The same things were measured in two ways. Each way mixes the same 10 hidden numbers, adds some noise and spreads widely along 8 directions of its own, which tell nothing about the thing.
In the rows, 128 means zero.
Some things both ways: the first way, then the second way.
[124 178 125  90 137 111 107 139 146 123  99 103  95  89 139 128 115 162
 138 108 148 186 162 136 132]
[160  87 123 126 125 145   5 156 159  79 112 106 150 136 158  85  84 221
 138]

[152  80 156 149 129  69 166 134  86  89 168 151 114 145 119 140 134  75
 153 107  87 149 135 114 137]
[135 139 133 142 148 137 155  98  90 181 149 125 108  96 145 174 155  88
 137]

[147 153 144 144 110 114 111 186 180 131 110 104 112 144 116 103 115 101
 133 139 129 129  75  96 110]
[ 62 138 162 136 140 156 165  94 108 158 121 153  97 120 119 145 132 127
 167]

[132 133 158  63 134 110 134 174 170 100 121 150 173 142 152 124 133  99
 159 138  88 118 111 112 111]
[177  91 148 123 143 175  67  69 185 111 144  90 101  63  50 137  90 117
 134]

[114 162 129 115 134 155 103 110 132 158  95 147 143  81  82 135  99 144
 118 117 134 122 112 100 133]
[176 149 133 143 122 160 126 124 122  61 137 110  98 141 114 100 113 115
 136]

[112 160 160 152 138 129 147 137 145 161 117 121 127  76 120 162 120 156
 134  96 113 196 114 132 145]
[179 114 156  83 153 162  55 190 183  92 150  75 145 137 145 113  28 155
 145]

[113 137 122 176 152 102 179  99 110 136 189 127 155 135 144 173 187 161
  94 139 134 177 149 127 120]
[ 95 107 141  92 133 115 115 134 110 212 134 100 187 150 119 107 141 145
 137]

[ 98 205 111 156 131 171 121 153 156 166 103 108 150  81  86 148 125 204
 120 144 143 162  99 118 114]
[184 137  73 183 125 135 150 115 110 113 110 142 137 129 138 122 165 148
 129]

[112 140 103 131 157 123 109 108 133 173 120 164 145 124 133 152 144 151
  82 126 152 136 117 103 129]
[151 124 133 104 125 146 100 177 127  51 171 115 101  98 198 114  98 115
 144]

[151 124 136 173 113 125 153 174  95 149 161  91 130 158 130 159 163 141
 111 138 110 168 125 101  96]
[145 111 117 171 123 133 149 145  83 146 146  92 121 138 176 143 122 121
 116]

[109 117 142  50 134 145  87 154 132 121  74 121 144 156 100  94  98 133
 129 122 100 129 130 109 122]
[158 152 116 151 120  91 105 129 154 111 119 102 142 131 104 166  88 133
 129]

[ 92 156 115 104 140 119  93 104 151 177 104 151 109  85 113 136 112 160
 101 108 158 120 109 129 131]
[112 144 140  88 132 160 112 140 141 129 133  78 135 114 123  95 126 110
 174]

[142 143 118 109 159  68 125 145 123  95 133 155  79 126 166 144 163 122
 134 119 134 129 142 102 119]
[132 129 140 127 123 146 121 107 123 106 140  99  94  87 116 164 165 120
 146]

[ 95 149 128  90 112 159 125 147 154 138  95 182 161  81 110 126  90 155
 107 120 111 157 130 132 155]
[ 46  89 155 127 165 185 185 124 107 189 110 149 109  88 136 135 154 125
 158]

[100 137 117  88 169 138 103  90 115 162  99 189 175  69  98 157  99 162
 117 102 134 151 115 110 160]
[128 166 124 134 156 106  95  93 196 134 149 125 142  66  40 188 111 109
 148]

[110  99 104 167  80 158 130 149 101 208 148 162 106  98  74 156  95 129
  91 131 124 122  75 125 136]
[138 156 123 158 162 132 141 143 184 140 108  87 116  97 103 166  86 111
 162]

[143 125 145 130 141 119 157 153 112 158 142 141 103 104 144 187 163 118
 173 136  97 140 101 111 118]
[117 148 132  96 115 148 123 132 105  88 163 102 124  86 120 144 147 116
 157]

[148  51 128 141  78 132 127 179 128 161 152 122 103 156 100 135 137  40
 178 156  87  87 118 157  83]
[151  78  95 173 111 153 114 108  93  92 101 132  88 100 179 121 126 140
 140]

[142 138 128 136  65 108 107 185 115 141 141 106  84 127 144 116 132 117
 147  98 107 111 114 134  78]
[ 89 140 156 180 121 130 160  91 149  92  64 199  34  74 158 177 117 162
 151]

[143  72  86 155  96 120 133 168  92 137 126 206  55 111  92 146 139 115
 135 157 113 130 162 147 142]
[ 75  84 142 121 125 177 129 149 113  98 142 122  85  45 185 106 148 127
 155]

[128 158 166  83 105 130 141 151 127 129  95 102 132 159 115 106 107 139
 142 113  88 148 128 105 119]
[169 181 124 166 112  86 164 129 115 125 110  86 119 127 120 193 123 142
 116]

[132 153 160  95 113 141 112 146 155 146  81 125 142  61  64 134 110 169
 176 146 114 146 154 152 119]
[ 83  56 134  96 138 116 105 141 187 155 144 159 160  92 112 117 100 134
 119]

[111 163 105 169 111 127 147 153 122 185 142 114  95 110  88 161 119 141
 141 124 130 114  77 131  98]
[ 81 159 123 172 137 108 139 126 170 130  54 166 123 107 118 163 126 195
 156]

[151 121 125 119 106  99 139 128 130 134 162 144 144 176 153 126 153  66
 140 137 115  82 107 103  89]
[117  88 152 125 130 145 119 119 147 110 104 147 111 114 109 108 122 167
 126]

[125 144 130 113 110 158  91 156 106 155 132 103 112  98 147 147 164 190
  80 140 132 146 138  99 104]
[159 152 124 117 108  73 101 122 136  87 176 114 151 136  93 175 134 103
 110]

[164 174 157 105  55 129 122 157 124 189 115  75  57  78  64 128  59 126
 149 134 143 113  97 112 116]
[115 114 138 113 134 121  74 217 162  80 139 119 156 153 176  74  87 187
 122]

[151  97 141 121 103  99 120 191 139 128 131 118  66 114 133 136 138 107
 160 141 112 156 139 148 119]
[110 109 135  99 125 120 109 161 131 134 133  84 147 129 125 154  98 140
 143]

[121 103 151 105  72 148 142 131 100 166 126 139  85 111  81 131  90 101
 135 121  91 106 121 130 133]
[ 89 115 138 108 145 123  84 140 145 149 134 136 171 112 130 122 141 164
 137]

[146  88 127 113 138 107 137 141 117  84 118 201 141 126 104 120 119  97
 168 145  99 161 129 111 167]
[127 126 122 108 148 137 133 123 131 145 157 133 155  96  91 138 141 123
 137]

[121 137 144  79 144 101 112 161 156 123 109 164 181 124 153 130 145 170
 114 128 116 157 135 121 124]
[ 77 160 192  84  96 128 142 150 119  81 128 130  81 121 142 122  86 144
 144]

[ 93 157  91 154 179  79 121 107 133 126 124 130 110 185 128 124 161 127
 108  99 143  94 123 111  85]
[179 144  92 159 104 109 136 112  87 144 124 106 171 160 126 145 192 162
 108]

Other things, the second way, with their names:
j840: [113 145 129 137 135 103 155 182 179  98  92 137  97 106 183 151  68 126
 164]
j315: [163  62 113 137 148 144 134 138 165 109 102 135 112 122 153 137 125 120
 138]
j916: [115  87 119 140 146 162 116 162 147 115 103 147 137 103 169  79 155 195
 134]
j892: [194 168 121 160 105 102 170  75 125 148 128  60 107 129  57 210 137  79
 126]
j669: [131  25 106 139 173 191 116 128 110 210 128  96 154 126 158  97 183 123
 146]
j421: [ 99 109 130 125 138 141 140  90 122 172 107 133 131  96 100 140 194 128
 141]
j273: [136 121 128 182 126 179 141  83 130 145  99  96  87  71  95  98 151 145
 143]
j76: [149 131 123 114 116 119  57 125 147  63 124  89 123 102 111 141  99 136
 162]
j863: [157 113 134 146 154 148 152 149 145 144 117  97 109 123 161 172  91 110
 149]
j615: [ 69 103 129 164 156 145 154 156 119 149  85 144 110 124 170 153 128 153
 163]
j130: [132 154 140  98 145 106  73 119 171 113 129 168 165 140 101 141 125 176
 142]
j845: [ 92 118 140  94 134 146 183 184  71 127 158 139 159 171 154 109 166 136
 132]
j855: [133  91 142 139 150 177 100 125 190  63  77 167  92 106 121 125  80 186
 153]
j924: [ 91  83 123 142 144 116 117 101 155 154 121 179 104  70 156 165 158 125
 144]
j919: [174 134 110 151 138 153 172 159 117  93  56 121 112 182 157 116 100 145
 157]
j748: [112  98 108 121 143 161 156 178 142 138 125 100 157  96 133 112 145 156
 147]
j936: [179 137 134 109 121 153 149 146  86 119 152  97 141 178 141  86 126 121
 124]
j574: [150 216 147  85 105  72 157 176 118  84 177 109 198 179  54 147 101 147
  92]
j466: [134 162 148  51 123 115 170 203 108 112 174  62 170 180 112 147 110  92
 139]
j969: [ 98 157 158 126 115 136 131  71  92 145 138 112 122 146  63 139 143 111
 144]
j663: [111 107 141 109 152 178 121 128 126 147 143 138 129  98 140  93 122 129
 151]
j134: [141 105 123 156 110  98 119 181 150  88  74 123 104 175 195 117  80 155
 129]
j562: [150 115  96 152 105  93 107 136 131  93 138 144 145 102 126 145 112 160
 100]
j429: [ 41 164 158  85 139 110 130 145 151 146 147 142 143  81 110 189 125 136
 161]
j55: [135 147 131 132 145 149 131 100 135 122 132 105 108 125 102 156 121  77
 173]
j672: [135 120 124  90 113  94 113 210 139  81 112 116 158 166 147 117  94 161
 117]
j145: [180 111 126 115 146 158 116 152 149  94 138 101 149 179  97 111 106 133
 133]
j521: [ 59  46 108 119 152 154 111 185 110 194 122 145 177 110 225  80 175 179
 145]
j479: [155 127 140  88 106  98 126 167 107 139 153  95 182 186 135 118 123 148
 102]
j481: [ 92 119 159  63 114 202 142 195  85  68 104 102 138 175 139  45 117 196
 164]
j28: [134 145 112 112 109 131 138 145 119 110 173  73 154  88  90 144 143 115
 132]
j582: [118  94 128 104 136 132  92 157 129 135 150 107 155 145 135 116  98 128
 138]
j181: [104 183 145 109 117 146 167 148  85 113 133 119 113 130 153 113 149 120
 153]
j164: [116 129 127 156 133 149 155 128 132  80 120 158  77  78 151 160 127 134
 148]
j407: [172  77 123 102 161 163 118 170 174 118 190 103 135  79 143  97  80  77
 131]
j794: [116 150 176  76 129 148 103 104 117 100 219 123 139  91  55 114 105 114
 116]
j182: [120 123 105 193 139 138 141  98 150 150 107 114  96  43 130 189 137 130
 154]
j23: [108 143 136 134 156  97  92 142 220 141 112 142 124  69 119 185  66 140
 150]
j406: [150  91 118 124 155 156 156 131 136 168 138  91 160 138  85 135 138 117
 135]
j370: [132 114 143 124 133 147  96 111 145 101 158 113 109  90 111 157 138 117
 132]
j825: [152 125 162 117 120 129 123 133 159  81  72 156  95 140 145 107 112 199
 133]
j844: [110 101 102 189 131 143 160  94 115 158  95 145  92  73 151 140 146 128
 144]
j885: [ 93  99 135 132 128 133 128 127 124 157 140 102 121 109 135 129 121 107
 145]
j256: [151 137 140  73 109 140 119 133  75 113 184  64 149 126  97 119 158  98
 127]
j572: [155 111  83 179 150 122 143 135 132 135  93 109 137 112 139 164 157 125
 141]
j830: [104 109 124 157 160 131 149 106 145 140 129 139 106  83  99 207 142  95
 145]
j761: [ 74  80 121 148 151 154  90 137 105 157 126 163 122  64 219 129 161 168
 151]
j251: [154 132 107 173 150  92 138 113 175 151  58 189 157 134 106 190 143 217
 114]

Some of these things the first way, each followed by its name:
[157 103 118 131 170  78 128 126  89 102 131 137 127 188 121 128 161 113
 158 139 121 151 118  79 124] | j840
[148 106 133  82  98  97  75 182 172 112 102 142  72 151 139  74 106  88
 118 148 138 121  96  97 137] | j466
[116 132 137  84 145 148 115 127 132 150 103 155 145  97 110 148 105 116
 128 118 112 121 116 103 133] | j830
[117 183 111 144 128  81 136 109 169 112 123 142 113 147 124 101 137 122
 126 122 148 109 132 125 108] | j825
[143 108 108 138  89 102 114 129 108 149 131 117  90 162  89 107 107  60
 174 108 118  85 122 141  89] | j844
[103 159 113 131 180 127 113  64 161 178  94 191 174 107 101 147 112 122
  99 109 154 116 101  98 145] | j845
[103  70 116 184 100 150 109 134 117 221 149 148 135 109  71 165 147 148
  76 145 129 105 124 157  99] | j134
[138 129 122 165 112 152 136 166  93 179 147 149 139  89 143 187 165 154
 138 126 100 161  99 113 113] | j164
[146 174 153  61 118 128 110 164 181 140  95  61  63 104 120 120 103 108
 172 156 143 130 119 118 112] | j76
[130 149 153 142 110 155 124 121 166 174  95 149 148  94 102 132 118 123
 142 133 117 147  97 113 140] | j406
[116 127  85  91 144 127  88 151 109 133  87 187 118 123 141 130 141 172
 118 123 128 151 144 115 135] | j28
[148 112 126 135 102 130 143 179 103 142 162 165 114  86 186 174 169 124
 168 129  91 175 105 126 129] | j481
[137 184 120 151  92 136 118 104 151 186 124  95 107 115  85 120 101 109
 130 132 161 102  94 110 103] | j407
[ 74 164  95 113 140 126 126 101 144 131 120 179 107  59  95 141 116 172
  92 122 151 120 164 154 139] | j421
[134 179 131  82 142  88  85 110 159 105  79 118  89  97 108  96 106 141
 143 111 160 137 166 122 127] | j924
[131 129 114  76 102 114  99 194 138 130 163 138 127 150 199 128 155 133
  65 143 134 104 101  88  95] | j370
[122 151 138 105 164 110 160 205 122  70 124 149 135 100 109 153 141 203
 130 166 106 192 123  97 147] | j181
[135 163 121 107 134 119 134 151 109 165 160  83 178 148 160 169 167 145
 154 122 117 126 111 117  59] | j562
[133  68 132 113 164  84 134  62 144 150 146 208 177 185 131 130 130  21
 117 121 121  80  98  93 139] | j669
[108 146  88 160 132  90 142 144 102  83 154 142 108 161 143 116 150 121
 135  95 114 133 127 123 105] | j251
[ 75 108  98 131 160 135  95  80 166 163  99 171 158 153  83 105  97  70
 121 100 130  84  88 128 125] | j919
[140 139 134  63 136 110 100 167 182 117  87 135 134 152 110  93  75  94
 126 143 138 135  95  92 143] | j615
[140 127 162 102 130 139 171 164 112 114 159 147 151  97 170 179 185 173
 125 168  91 190 148 105 139] | j256
[139  66 163  94  66 136 137 162 135 157 143 163 166 164 112 109  94  48
 146 138  72  92  64 111 124] | j663
